There are 3 ways to turn a row about zero (a turn may also mirror it). The second row of each pair is the first, turned, with some noise. The first 21 pairs use one turn. New pairs use 2 turns, one after the other, and a turn may come again.
(in the rows, 128 means zero)
Known pairs, each followed by its turns in order:
[129  86 122 146 174 136]
[ 89 153 108 144 162 152]
Q703

[171  78 107  84 165 120]
[ 63 148 152  99 170 123]
Q505

[173 166 156 123  88 159]
[162 121  89 167 183 113]
Q505

[130  77 123  89 112 157]
[ 96 128 126 106  81 167]
Q803

[ 84 153 171  79  77 139]
[148  70 179  95  88 147]
Q703

[101  95 102  88 149 161]
[ 81  94 129 166 111 149]
Q703

[ 93 138 177 106  83 119]
[186 104 135 123 144 171]
Q505

[107 140 156 156 113 165]
[131 117 177 119 157 124]
Q703

[ 83 159 148  79 143 127]
[120 184 113 116 170 158]
Q803

[ 90 141 122  88 150  85]
[156 115 105 149  93 179]
Q703

[122 108  76 150 105 158]
[ 96 131 128 127  79  86]
Q803

[103  84 101 172 179 145]
[ 93 132 106 165 195 153]
Q703

[121  85 150 127 172 150]
[ 81  95 140 115 149 153]
Q803

[171 168 125 128 104  77]
[209 129 130 125 124 115]
Q803

[105 141 122  83 136  76]
[156 178 161 103 150 150]
Q803

[107  82 114  77 178  76]
[104 129  66 146  98 198]
Q703

[147  97 114  93  98 102]
[124 139 179 129 165 127]
Q505

[101 125 119 108 117  85]
[132 133 174 134 117 164]
Q505

[131  80 136 114 136 162]
[127 136 130  73 147 111]
Q505

[ 98 169 108  95 142 123]
[130 180 115 102 156 118]
Q803

[ 88 139 168 139 177 174]
[133 118  63  81  99 149]
Q505

New pairs. What belongs after each?
[146 145 110 179 137  91]
[164  97 166 119  99 108]
Q505 Q505

[130 123 175 158 165 111]
[ 83 158 126 132 169 157]
Q803 Q703

[111 136 166 177 111 177]
[112 131  64 120 103  83]
Q505 Q703

[115  79 139 140  86 122]
[134 105 164  95 166 110]
Q803 Q703

[113 124 125  86 107 162]
[123 173 100 126 113 110]
Q803 Q803

[129 135 143 160  94  85]
[125  81 115 148 133  91]
Q803 Q505

[ 86  93 109 122 119 106]
[ 84 112 141 103 101 116]
Q703 Q803

[178 128 130 172 165 166]
[117 108  96 161  86 182]
Q703 Q505

[176 127 164 139  84 112]
[132 125 136 131 155  56]
Q803 Q505

[150 160  99 138  77 157]
[149 145  79  83 123 146]
Q703 Q703

[129 116 116  92 132 135]
[130  95 126 119 146 122]
Q703 Q703

[ 88 146 173 136 168 122]
[ 88 104 130 115 183 105]
Q803 Q803

[ 98 159 170 111 131 146]
[129 140 142 185 149 117]
Q803 Q703

[143 166 122  89 152 141]
[133 147 122  69 132 119]
Q803 Q803

[ 99 166  84  82 164 149]
[163 127 128 179  71 158]
Q803 Q703

[116 171 143 100 179 137]
[118 150 122 189 102 153]
Q803 Q703

[ 95 177 146 123 152  96]
[ 76 124  84 143 109 138]
Q803 Q505

[114 133 105 105 135 105]
[148 139 107 116 149 141]
Q803 Q803

[146 102 145  85 127  84]
[ 82 111 119 129 162 164]
Q505 Q803

[166  83 137 100 127 170]
[170 173 156  94 151 117]
Q803 Q505

[153 155 129 146 176 126]
[130 121  90 178 114 135]
Q703 Q505

[120 114 164 107 106  80]
[ 91  99 132 136  85 103]
Q703 Q703

[115  82 166 166  83 119]
[109  94 116 199 107 118]
Q803 Q803

[ 90  94 147 157 106 141]
[161 116 128 107  95 169]
Q505 Q803

[ 83 105 170 170 102 143]
[ 68 153 139 135 108 176]
Q703 Q703

[133 169 122 137 170 102]
[123 124  95 175 131 102]
Q703 Q505

[166 168 138 160 111 162]
[144 111 176 122 120  77]
Q505 Q803

[176 125 116  87 143 160]
[122 161 125  82  82 146]
Q803 Q803

[127 157 132 132 173 136]
[142 108  89 151 116 118]
Q703 Q505

[108 114 120 104 127 134]
[139 109 153 134 118 133]
Q803 Q703

[129  78 107 166 168 114]
[139  84 147  74 128 159]
Q803 Q505

[131 129 123  81 153 148]
[114 144 117 179 113 122]
Q703 Q803

[136 128 160 179 180 124]
[103 160 175 126  76 133]
Q505 Q803

[ 81 104 173  84 104 145]
[127 104  80  65 121 156]
Q505 Q803

[102 105 169 118 126  77]
[ 77 110 148 152  93 100]
Q703 Q703

